Every row belongs to one group in each of 4 separate groupings. Each group adds its own fixed numbers to the row, and there is some noise. The rows also spread widely along 13 directions, which tell nothing about the answers.
Known rows, each followed by its group in each grouping:
126; 198; -151; 46; -91; 162; -284; -27; 117; -21; -171; -221; 72; 94; -97; -296; -335; -61; -76; -203; 12; 20; 59; -77; 64; -129; -4; 92; 244; -45; 125; -364; -187; -184; -144; -99; -42; 41; -4; 129; 83; 153; -204; 239; 231; -178	(3) K zofad laz
190; -378; 421; 338; 235; 12; -136; 348; -113; 100; -192; 114; -144; 420; 370; -24; 351; 11; 18; -96; -43; 175; -132; -165; -323; 86; -211; -11; -268; -71; -349; 332; -66; -22; -30; 6; 312; -461; 270; 69; -70; 240; -3; -146; -31; -17	(2) U Sata Fama
71; 80; 128; -169; 291; -95; -82; 108; -174; -80; -321; -63; -148; -20; -353; -89; -248; -103; -45; -325; 298; -2; 184; -170; 116; 22; 235; -79; 321; 89; 199; -302; 111; -68; -27; 509; -126; 268; -8; 289; 143; 9; -75; -130; 64; 192	(1) N sudid litug
220; -121; -33; 86; -41; -275; -136; -59; -92; 118; -7; 8; -76; -43; 135; -174; 52; -19; 27; -186; -37; 8; 69; 142; 16; -21; -352; -36; -26; -4; 24; -139; -213; 134; 30; -55; 191; -232; 55; -50; -46; 106; 48; 49; 28; -25	(0) R sudid laz
116; 217; -209; 88; -222; 44; -26; -173; 17; 135; 136; 285; 126; -100; 229; -32; -58; 198; 195; -111; -3; 203; -65; 268; -77; 222; -314; -72; 126; 22; 14; -171; 60; -46; 426; -121; 335; -79; 3; 108; -74; 215; -8; -176; 240; 12	(1) H Ked Seze
184; -253; 28; 278; 193; -124; 262; 82; -126; 8; -372; 55; -346; 120; 44; -96; -278; -60; 275; -112; 224; -116; -178; -82; -304; 108; 144; -179; 475; 157; 133; 541; 532; 156; 18; 54; -248; 474; -17; 156; 434; 222; 271; -410; 464; -84	(0) N zofad Fama
-235; 333; 278; -49; 93; 88; 470; -5; -123; -37; -266; 46; 97; -217; -320; -113; 8; -363; -288; 262; 434; -525; 128; 30; 54; 109; 309; 178; 361; -136; -63; -242; 216; 164; 35; 213; -27; 498; -161; 232; 282; 149; -44; 131; 55; 48	(4) U tesef litug
-75; 90; 136; 228; 128; -103; 571; 216; 28; -126; -146; -46; -246; -146; -70; -79; 165; -341; -26; 160; 310; -85; -232; 11; -196; 101; 122; 31; 20; -49; -51; 241; 402; 53; 108; 133; -204; 352; -288; 5; 295; 392; 197; 1; -14; 70	(3) R Ked Seze
-135; 39; -1; -119; 16; -241; -237; 249; 105; -66; -5; -13; -160; 251; 334; 100; 37; -148; 155; -479; -73; 65; -259; 315; -91; 208; -321; -330; -110; 66; 3; 248; 154; -21; 64; -109; 194; -192; 91; -329; 404; 521; 491; -90; 76; -507	(2) K Sata Seze
87; 184; -169; 149; -110; -194; 55; 144; 2; -158; -128; -207; -27; -97; 104; -90; 171; 109; -59; -324; 152; 276; -408; 108; -44; 118; -219; -71; 82; -31; -18; 26; 114; 74; 62; 41; 168; -255; -176; -224; 453; 186; 341; 246; 38; -69	(4) Y tesef litug
68; -251; 104; 252; -62; 169; -87; -76; -153; 248; -34; 114; -87; 241; 286; -124; 154; -131; 225; 69; -165; -29; -66; 0; -218; -209; -226; 32; -187; 99; -201; 457; 3; 167; -52; 18; -13; -221; -104; 237; -288; 231; -373; -311; -93; 134	(0) H tesef Fama
-127; 423; -276; -394; -208; -283; -92; -208; 4; 69; 130; -9; -85; -173; 67; -27; -201; -159; 122; -403; 67; -129; -77; 474; 194; 109; -248; -309; 260; 211; 320; -135; 164; 165; 150; 60; 86; 150; -155; -188; 339; 319; 228; -172; 104; -285	(0) Y sudid Fama
-10; -75; -92; 326; -28; -312; 319; -113; -279; 9; -146; 179; 38; -173; -133; -161; -38; -53; 1; 1; 299; -466; 98; -21; -54; 162; 34; 221; 315; -79; 41; 249; 199; 420; -37; -125; 97; -41; -282; -119; 358; -130; 89; 287; 222; 68	(4) H tesef laz
280; -79; 17; 390; -247; -139; 299; -6; -136; 54; -163; -336; -177; -243; 72; -341; 147; -91; -30; 311; 171; 54; -6; -132; -60; -145; -107; 214; -80; 46; -89; 123; 87; 285; -214; 98; -97; -65; -228; 171; 2; 187; -227; 83; -57; 239	(0) N tesef laz
30; -470; 468; 286; 258; -209; 2; 252; -205; -26; -202; 29; -117; 188; -76; -219; -70; -274; -23; 9; 326; -422; 253; -274; -66; 218; 167; 290; -29; -260; -174; 84; -111; 107; -340; -56; 147; 69; 190; 33; 137; 136; -145; 172; 125; -122	(0) N zofad litug
-44; -105; 104; -118; 263; -44; -350; 110; -167; -51; -308; 69; -45; 237; -218; -144; -137; -255; -104; -421; -13; -251; 144; -40; 18; -170; -15; -33; 146; -36; 72; -206; -237; -23; -107; 89; -46; -72; -44; 83; -17; -44; -87; 125; -60; -1	(4) R zofad litug
-296; 316; 152; -127; -105; 85; -8; 374; 82; -254; 82; -303; -79; 144; 297; -54; 489; -206; -84; -227; 87; 357; -486; 140; 53; 19; -185; -113; -399; -84; -323; 258; 127; 5; -130; 302; 146; -402; -137; -187; 257; 648; 86; 36; -460; -226	(4) U Ked laz
169; 420; -139; -163; -281; 181; -431; -135; 21; 109; 283; -166; 220; -50; 128; -163; -120; 46; -68; -113; 5; 234; -15; 179; 389; 55; -221; 35; -16; -65; 2; -562; -167; -150; -63; 118; 228; -143; 53; 22; -41; 421; -408; -44; 35; -175	(3) K tesef Fama
-214; -327; -51; 367; 26; -41; -156; 157; 231; -156; 323; 494; 199; 208; 151; 16; 312; 3; 159; -222; -196; 314; -270; 137; -251; 253; -321; 211; -419; -228; -298; 4; -224; -244; 164; -356; 165; -359; -186; -192; -243; 148; -60; 328; -32; 57	(4) N sudid Fama
37; -443; -71; 86; 450; -156; 82; 147; -126; -44; 313; 589; -82; 105; -28; 184; 182; -4; 339; -338; 40; 287; -303; 280; -50; 338; -110; -256; -33; -34; 74; 195; 510; -76; 332; 276; -282; 242; -156; -143; 97; 261; 268; -413; -52; 164	(3) R Sata Seze
135; -14; -408; 152; -437; 100; -153; -479; -132; 394; 481; 323; 207; -167; 372; -154; 175; 77; 297; 64; -364; 108; -162; 477; 15; -131; -641; -14; -162; 106; -26; -16; -37; 234; 176; -215; 96; -334; -347; 79; -439; 164; -441; -201; -132; 199	(0) Y tesef Fama
116; -222; 15; 99; 163; 140; -251; 168; 142; -18; -325; 76; -160; 293; 30; -95; -85; -34; 122; -238; -165; 259; -93; -30; -234; -155; -110; -133; 89; 99; -16; -91; -66; -309; 172; 30; -197; 123; -34; 212; -162; 181; 15; -177; 131; 118	(4) H Sata Seze
57; -105; 99; 4; 137; -468; -4; 236; -101; -155; 11; -93; -160; -188; -141; -138; 167; -220; -135; -255; 218; 103; 5; 78; 51; 160; -116; 27; -158; -23; 80; -287; -87; 57; 37; 180; 5; 18; -183; -157; 99; 171; 108; 178; -161; 136	(0) Y zofad Fama
-12; -24; -12; 251; -39; 66; 21; 79; 145; 5; -139; 226; -7; 170; 77; -11; -143; 62; 199; -109; 94; 210; -59; -3; -305; 198; 31; 40; 109; 40; -89; 112; 75; -183; 204; -90; 139; 98; -27; 189; 29; 150; -27; -161; 292; 58	(4) H Sata Fama
107; 312; 41; -38; -163; 243; 88; -332; -205; 337; -84; 252; 229; -74; 147; -119; -22; 34; 72; 79; -26; -56; 76; 316; -221; -83; -248; -183; 243; 165; -99; -90; 32; 191; 310; 47; 309; 30; 24; 544; -175; 57; -225; -369; 77; 114	(0) K zofad litug
61; 91; 194; 9; -142; -4; 187; 44; 74; 111; 127; -31; -140; -64; 273; -144; 114; -205; 172; 235; 128; 172; -130; 275; -80; 77; -178; -67; -163; -5; -166; 53; 199; -31; 33; 49; -6; 231; 73; 170; -81; 568; -149; -396; -117; -80	(3) N sudid laz
-218; 94; 127; 116; 21; 120; -6; 111; 9; 17; -169; 188; -83; 374; 147; 23; -143; -135; 190; -275; 148; -93; -97; 1; -350; 149; 92; -99; 130; 95; -62; 611; 248; 65; 21; -54; 204; -44; 58; 131; 256; 276; 11; -228; 194; -239	(3) U zofad Fama
136; -79; 66; 159; -18; 156; -141; 4; -3; 87; -151; 18; 52; 212; 47; -145; -180; 91; 77; -93; 127; 3; 107; -144; -75; 28; 72; 84; 175; -32; -66; 3; -71; -50; -4; 65; 94; 44; 120; 227; 7; 110; -211; -100; 208; -25	(0) H tesef laz
224; 260; -86; -188; -66; -144; -179; -85; -34; 177; -192; -105; -244; 48; 255; -51; -104; -100; 70; -317; -70; 52; -141; 356; 21; -43; -374; -396; 212; 219; 202; -30; 88; 47; 152; -2; 118; 64; 98; -50; 193; 407; 310; -375; 191; -281	(3) R Sata Fama
-80; 415; -288; 99; -383; -20; 352; -380; 12; 131; 33; 97; 186; -348; -78; -167; -98; -17; 46; 143; 134; -142; 71; 214; -123; 11; -62; 118; 249; 132; 86; -104; 72; 219; 231; -35; 159; 89; -330; 212; 33; -16; -155; 75; 168; 153	(0) H sudid laz
473; -148; 134; 198; 88; -355; 160; 41; -504; 135; 55; -73; -52; -269; 223; -164; 532; 133; -71; 8; 88; 231; -225; 147; 47; 35; -502; -168; -133; 3; -212; 38; 105; 424; 95; 261; 278; -445; -18; -9; 63; 172; 87; -109; -140; 199	(0) K zofad Seze
267; -251; 252; -16; 184; -41; -370; 94; -46; 195; -306; -128; -262; 347; 387; -126; 217; -140; 21; -270; -294; 12; -220; 117; -174; -295; -506; -252; -74; 54; -123; 100; -293; -28; 23; -83; 122; -285; 235; -27; -109; 355; 187; -181; 71; -257	(0) H sudid Fama
-231; -110; -160; 53; 145; 85; -172; -35; -39; -38; -67; 211; 23; 221; -90; -36; 71; -266; 36; -408; -263; -129; -167; 90; -189; -228; -151; -56; -36; 102; 64; 193; -76; 65; 42; -21; -144; -175; -403; 18; -82; -4; -36; 144; -87; 64	(0) R zofad Fama
26; -100; 70; -92; 80; 86; -334; 143; 42; -33; 206; -10; 80; 282; 265; -4; 112; 43; 109; -319; 33; 226; -280; 143; 179; 210; -138; -103; -91; -176; -138; -9; 42; -126; 1; 188; 104; -62; 203; -179; 167; 502; 71; -168; 2; -349	(0) H tesef laz
317; -58; -54; -35; 144; 153; -234; -152; -125; 151; 7; 8; 101; 8; 137; -119; 214; 35; -70; -122; -182; 66; -304; 179; 213; -145; -357; -117; 150; -81; -16; -371; -69; -12; 165; 137; -69; -12; -11; -41; -57; 250; 26; -74; 114; -56	(0) H tesef Fama
17; 93; -285; 103; -280; -50; -162; 48; 138; -115; 407; 35; 49; -30; 246; -85; -103; 120; 271; -107; 128; 370; -251; 157; 198; 394; -118; 112; -105; -166; -61; -136; 131; -215; 25; -42; 111; -29; -64; -255; 177; 515; -126; -53; 153; -176	(4) H Ked Fama
-72; -72; 61; 71; -79; -187; 10; 25; -50; 17; 208; 29; -38; -10; 184; -70; 29; -174; 91; -16; 171; -179; -78; 178; 174; 292; -113; 88; -73; -125; -69; 87; 160; 150; -123; -55; 110; 101; -11; -223; 232; 479; 12; -43; 92; -276	(0) N tesef Fama
6; -104; 16; 57; 117; 123; -10; 6; -139; 94; 23; 134; 14; 172; 140; -67; 154; 4; 47; -211; 27; -102; -250; 93; 46; 34; -143; -126; 127; -97; -89; 132; 163; 128; 67; 92; 72; -99; -66; -43; 189; 246; 49; -66; 47; -98	(0) Y Ked Seze

New rows. What belongs after each?
-131; 262; 172; 46; -137; -31; 135; -27; -126; 78; -2; -4; 104; -60; 87; -127; 255; -211; -82; 37; 148; -146; -74; 125; -67; 6; -182; 75; -153; -66; -206; 113; -44; 241; -110; 25; 348; -346; -106; 58; 62; 188; -190; 153; -157; -71	(3) N sudid litug
-62; 114; 5; -20; 70; 104; -139; 114; 44; -73; 42; 23; 179; 178; 97; 32; 105; 112; -20; -394; 132; 152; -318; 119; 41; 216; -64; -108; 96; -132; -103; -36; 62; -56; 110; 134; 233; -97; 54; -122; 371; 269; 177; 67; 94; -253	(0) Y tesef litug
60; 180; 113; 20; -103; 117; 183; -386; -370; 347; 242; 577; 412; -166; 135; -42; 254; 122; 12; 229; 86; -207; 57; 338; 87; 164; -289; 25; 154; -104; -290; -177; 50; 339; 256; 6; 526; -214; 13; 279; -205; -26; -358; -226; 51; 177	(4) N sudid Fama
-26; 162; -168; 74; -76; 39; 45; -166; -92; 50; -27; 168; 44; -125; -33; -85; -33; -90; 82; -110; -46; 38; -46; 159; -108; -58; -184; -32; 96; 151; 77; -66; 109; 110; 170; 15; 46; -15; -285; 263; -128; 44; -151; -77; 46; 212	(1) N zofad Fama
177; 25; -229; -34; 68; -418; -111; 278; 144; -275; 29; -144; -175; -189; -38; -30; -89; 34; 9; -325; 179; 299; -205; 127; 109; 373; -122; -81; 100; -8; 298; -419; 211; -192; 258; 142; -164; 205; -25; -375; 410; 383; 487; 131; 188; -134	(2) U tesef Seze
268; 184; 57; -6; 52; 240; 29; -305; -345; 369; -258; 203; 170; 5; 97; -80; 311; 141; -166; -85; -151; -58; -55; 153; -82; -243; -349; -228; 318; 165; -61; -96; -48; 321; 291; 215; 293; -316; -43; 398; -170; -113; -78; -228; 74; 248	(0) U Sata Fama
-68; 326; -174; -237; -338; -155; -87; -115; 9; 78; -307; -239; -378; -76; 85; -274; -343; -382; 190; -148; -74; -81; 165; 284; -151; -341; -208; -272; 163; 448; 296; 122; 113; 171; -40; 33; -242; 178; -256; 308; -83; 275; -109; -364; -140; 30	(4) U zofad laz
84; 463; -413; 130; -306; -78; 90; -216; 241; -83; -191; -112; 177; -353; -119; -220; -231; 48; -141; -23; 78; -38; -114; 206; -36; 81; -151; 160; 415; -40; 201; -598; -106; -97; 289; -301; 79; 207; -225; -80; 253; 74; 234; 469; 431; -101	(4) H tesef litug
125; 7; 166; 141; 131; 1; 52; 82; -105; 27; -152; -13; 24; 31; 81; -123; 242; -84; -108; -93; -6; 112; -173; 60; -168; -74; -208; -56; -11; 11; -171; -35; -60; 55; 123; 60; 129; -98; -38; 153; 19; 189; 54; 32; 22; 41	(0) K zofad Fama
68; 99; 210; -177; 73; 124; 31; 106; -25; 55; -93; -229; -151; -38; 164; -113; 329; -235; -84; 26; -31; 169; -279; 249; 47; -142; -234; -218; -91; 34; -107; -194; 90; -28; 49; 360; -125; 127; -52; 125; 14; 533; 84; -273; -205; -43	(0) U Sata litug
-14; 54; -2; -79; 101; -216; 0; 161; -12; -148; -227; -79; -253; 26; -21; -79; -74; -156; 112; -329; 142; 95; -186; 108; -61; 39; -67; -222; 169; 96; 80; 105; 239; 5; -11; 211; -107; 125; -75; -10; 329; 255; 233; -125; 44; -71	(4) N sudid litug
-36; -163; -30; -87; 175; 36; -414; 2; -78; 80; -64; 229; 2; 409; 282; 24; 6; -102; 187; -545; -265; -163; -314; 359; -3; -39; -430; -339; 157; -16; -10; 239; 64; 28; 10; -177; 28; -157; 69; -221; 252; 325; 337; -128; 99; -454	(4) K tesef litug
240; -115; -223; 125; -125; 100; -89; -319; -290; 292; -32; 15; -96; 65; 215; -208; -99; 47; 322; -92; -160; -118; -168; 106; 41; -239; -278; -144; 224; 138; 54; 328; 205; 296; -186; 73; -69; -210; -117; 160; 39; 136; -231; -283; 127; -44	(0) N sudid litug
113; 169; -8; -80; 35; -290; -147; 61; -185; -38; -51; 104; 61; -54; -48; -17; -86; 78; -45; -365; 241; 67; 95; 132; 140; 246; -92; -91; 188; 24; 59; -188; 21; 92; 115; 162; 271; -74; 43; -51; 234; 76; 93; -39; 131; -2	(4) K tesef Fama
276; -44; 100; -165; 259; 7; -366; -45; -225; 122; -111; 55; -10; 105; -173; -248; -251; -89; -41; -225; 173; -249; 240; -64; 296; 19; 59; -4; 340; -148; 191; -482; -138; -88; -93; 231; -41; 150; 155; 73; 45; 92; -211; -36; 155; -62	(3) H Ked litug
-242; -35; -29; -10; 155; -196; -92; 295; -17; -244; -320; -77; -219; 265; 45; 5; 218; -173; -2; -625; -53; 115; -322; 73; -200; -103; -161; -282; -45; 162; 17; 497; 134; 143; -84; 125; -38; -323; -292; -172; 343; 117; 432; 123; -152; -105	(4) N Sata laz
41; -329; 276; -57; 316; -357; -234; 445; 158; -162; -103; -17; -333; 270; 190; -21; -56; -195; 150; -431; 163; 120; -225; 179; -8; 310; -156; -200; -8; -177; -25; -67; 52; -265; -4; -55; -18; 235; 311; -330; 365; 523; 469; -125; 106; -410	(4) Y sudid litug
116; -481; 471; 554; 197; -278; 224; 581; 63; -164; -168; -262; -405; 120; 19; -222; 251; -323; -37; 166; 336; 195; -42; -386; -225; 131; 166; 365; -453; -205; -282; 215; -23; -146; -351; 41; -103; 15; -52; -41; 40; 392; -151; 180; -146; 174	(3) Y Sata Fama
270; -445; 198; 543; 33; 121; -47; 447; 340; -87; -60; -77; -242; 384; 460; -124; 181; 121; 284; -24; -37; 761; -442; -108; -419; 168; -166; 33; -389; -142; -342; 325; 76; -421; 4; -156; -22; -55; 224; 52; -54; 544; 58; -195; 97; -91	(3) N Sata laz
-129; -74; -102; 15; 261; 263; -8; -45; -24; -19; 38; 349; 146; 207; 46; 115; -17; 61; 172; -321; 18; -30; -367; 213; 45; 179; -39; -182; 348; -75; 41; 165; 449; -26; 193; 75; -135; 281; -35; -4; 304; 265; 257; -216; 233; -224	(1) N tesef laz
272; -36; 86; 101; -174; -69; -432; 101; -65; 136; -170; -37; -105; 365; 501; -68; -194; 237; 276; -348; 61; 193; -57; 71; -98; 198; -282; -190; 78; 7; -154; 298; -43; 13; -22; -95; 505; -344; 461; -2; 195; 330; 58; -365; 251; -364	(4) H tesef litug
149; -349; 231; 406; 105; 272; -137; 179; 122; 73; -84; 165; 37; 323; 265; -132; 262; -35; 50; 65; -258; 298; -204; -36; -252; -102; -292; 135; -249; -165; -419; -44; -232; -274; 33; -243; 68; -174; 45; 205; -341; 285; -198; -6; 42; 70	(4) K Sata Fama
80; 184; -46; 89; 111; 292; -186; 143; -51; -100; 58; -11; 205; 104; 48; 47; 351; 184; -76; -342; -82; 641; -374; -40; 34; -58; -176; -41; -197; 34; -197; -125; 2; -170; 157; 411; 108; -386; -161; 199; -95; 181; -187; -21; -194; 264	(1) K tesef Fama
70; 46; 334; 221; 18; 113; 49; 193; -4; -19; -135; -398; -50; 30; 219; -179; 272; -268; -240; 214; 77; -91; -214; -87; 150; -37; -159; 255; -188; -254; -333; -144; -121; -46; -268; -76; 147; -93; 84; -51; 142; 578; -88; 228; 25; -299	(1) K tesef Fama
263; -186; 16; 151; 79; -400; -18; 16; -231; 43; -167; 144; -182; -46; 16; -138; -56; 25; 113; -171; 121; -6; 74; 27; -32; 101; -190; -66; 175; 69; 61; 20; 48; 160; 35; 31; 112; -91; 9; 22; 69; -5; 56; -97; 172; 144	(4) N sudid Fama
-158; 247; -254; 318; -557; -76; 72; -131; 235; 25; 58; -165; -29; -183; 264; -197; -9; -180; 70; 122; -139; 26; -91; 166; -96; 11; -374; 275; -242; 56; -54; -25; -135; 26; -81; -475; 254; -258; -316; -67; -41; 353; -138; 303; 130; -126	(1) N Sata Fama
229; -331; 98; 245; 158; 110; -298; 74; -138; 190; -88; 208; -14; 406; 358; -36; 73; 86; 237; -224; -204; 69; -194; 49; -264; -27; -331; -137; -37; -20; -167; 345; 40; 4; 8; -103; 119; -320; 193; 78; -17; 213; -3; -217; 62; -146	(2) K tesef litug
-74; -135; -185; -19; 28; 35; -144; -162; -130; 111; 76; 185; -58; 192; 144; -38; -53; -105; 317; -318; -123; -180; -242; 198; -30; -52; -182; -176; 129; 64; 63; 405; 200; 154; -77; 48; -112; -99; -177; -94; 214; 233; 16; -163; 86; -223	(0) H sudid litug
-4; 405; -46; 9; -180; -84; -3; -9; -180; -19; -92; -306; 11; -136; 110; -117; 138; -117; -181; -155; 106; -11; -110; 26; 143; -47; -203; 48; -79; 10; -81; -34; -61; 232; -124; 96; 389; -432; -122; -11; 178; 235; -95; 148; -67; -98	(1) R zofad Fama
-34; -50; 71; -36; -22; -121; -193; 327; 208; -168; 117; -360; -381; 94; 159; -156; 47; -458; 94; -90; 18; 203; -241; 101; 138; 9; -127; 39; -351; -23; 43; -19; 99; -215; -261; 128; -381; 184; -124; -246; 87; 793; -47; -72; -205; -228	(3) U tesef Fama
216; -522; 194; 321; 212; 59; -203; 233; 45; 56; -128; 15; -269; 368; 261; -170; 68; -135; 238; -110; -128; 147; -269; -43; -174; -20; -201; -32; -145; -132; -126; 238; 43; -189; -209; -119; -184; -16; 119; -28; 7; 417; 5; -153; 98; -194	(3) N Sata litug
30; 75; 20; 384; -329; -140; 396; -125; -75; 166; -87; 118; -9; -238; 28; -231; -82; -130; 51; 377; 240; -170; 315; 41; -173; 86; -14; 292; 19; -15; -122; 35; 31; 221; -8; -208; 231; 56; -172; 291; -128; 34; -299; -14; 64; 246	(4) R Sata laz
11; -107; 65; 96; 20; -14; 71; 112; -159; 40; -98; 16; -187; 131; 178; -86; -17; -128; 231; -99; 102; 24; -188; 75; -106; -5; -85; -174; 69; 64; -120; 385; 354; 149; -62; 92; -70; 29; -95; 136; 147; 322; -82; -364; -50; -5	(4) Y zofad Seze
-234; 308; 116; -253; -133; -30; 129; -13; -30; 26; -69; -269; -152; -152; 61; -144; 187; -487; -128; 38; 31; -242; -102; 306; 131; -127; -172; -88; -79; 69; 14; -102; 72; 173; -136; 196; -70; 122; -245; -29; 157; 513; 43; -11; -224; -170	(0) U Sata litug
172; -246; -56; 119; 376; 262; -85; -147; -208; 104; -95; 433; 203; 174; -129; -51; -21; 131; 29; -241; -60; -74; -184; 27; -33; 14; -22; -100; 439; -64; 24; -133; 127; 9; 229; 107; -99; 173; -32; 217; -7; -88; -16; -118; 328; 81	(0) N zofad Fama
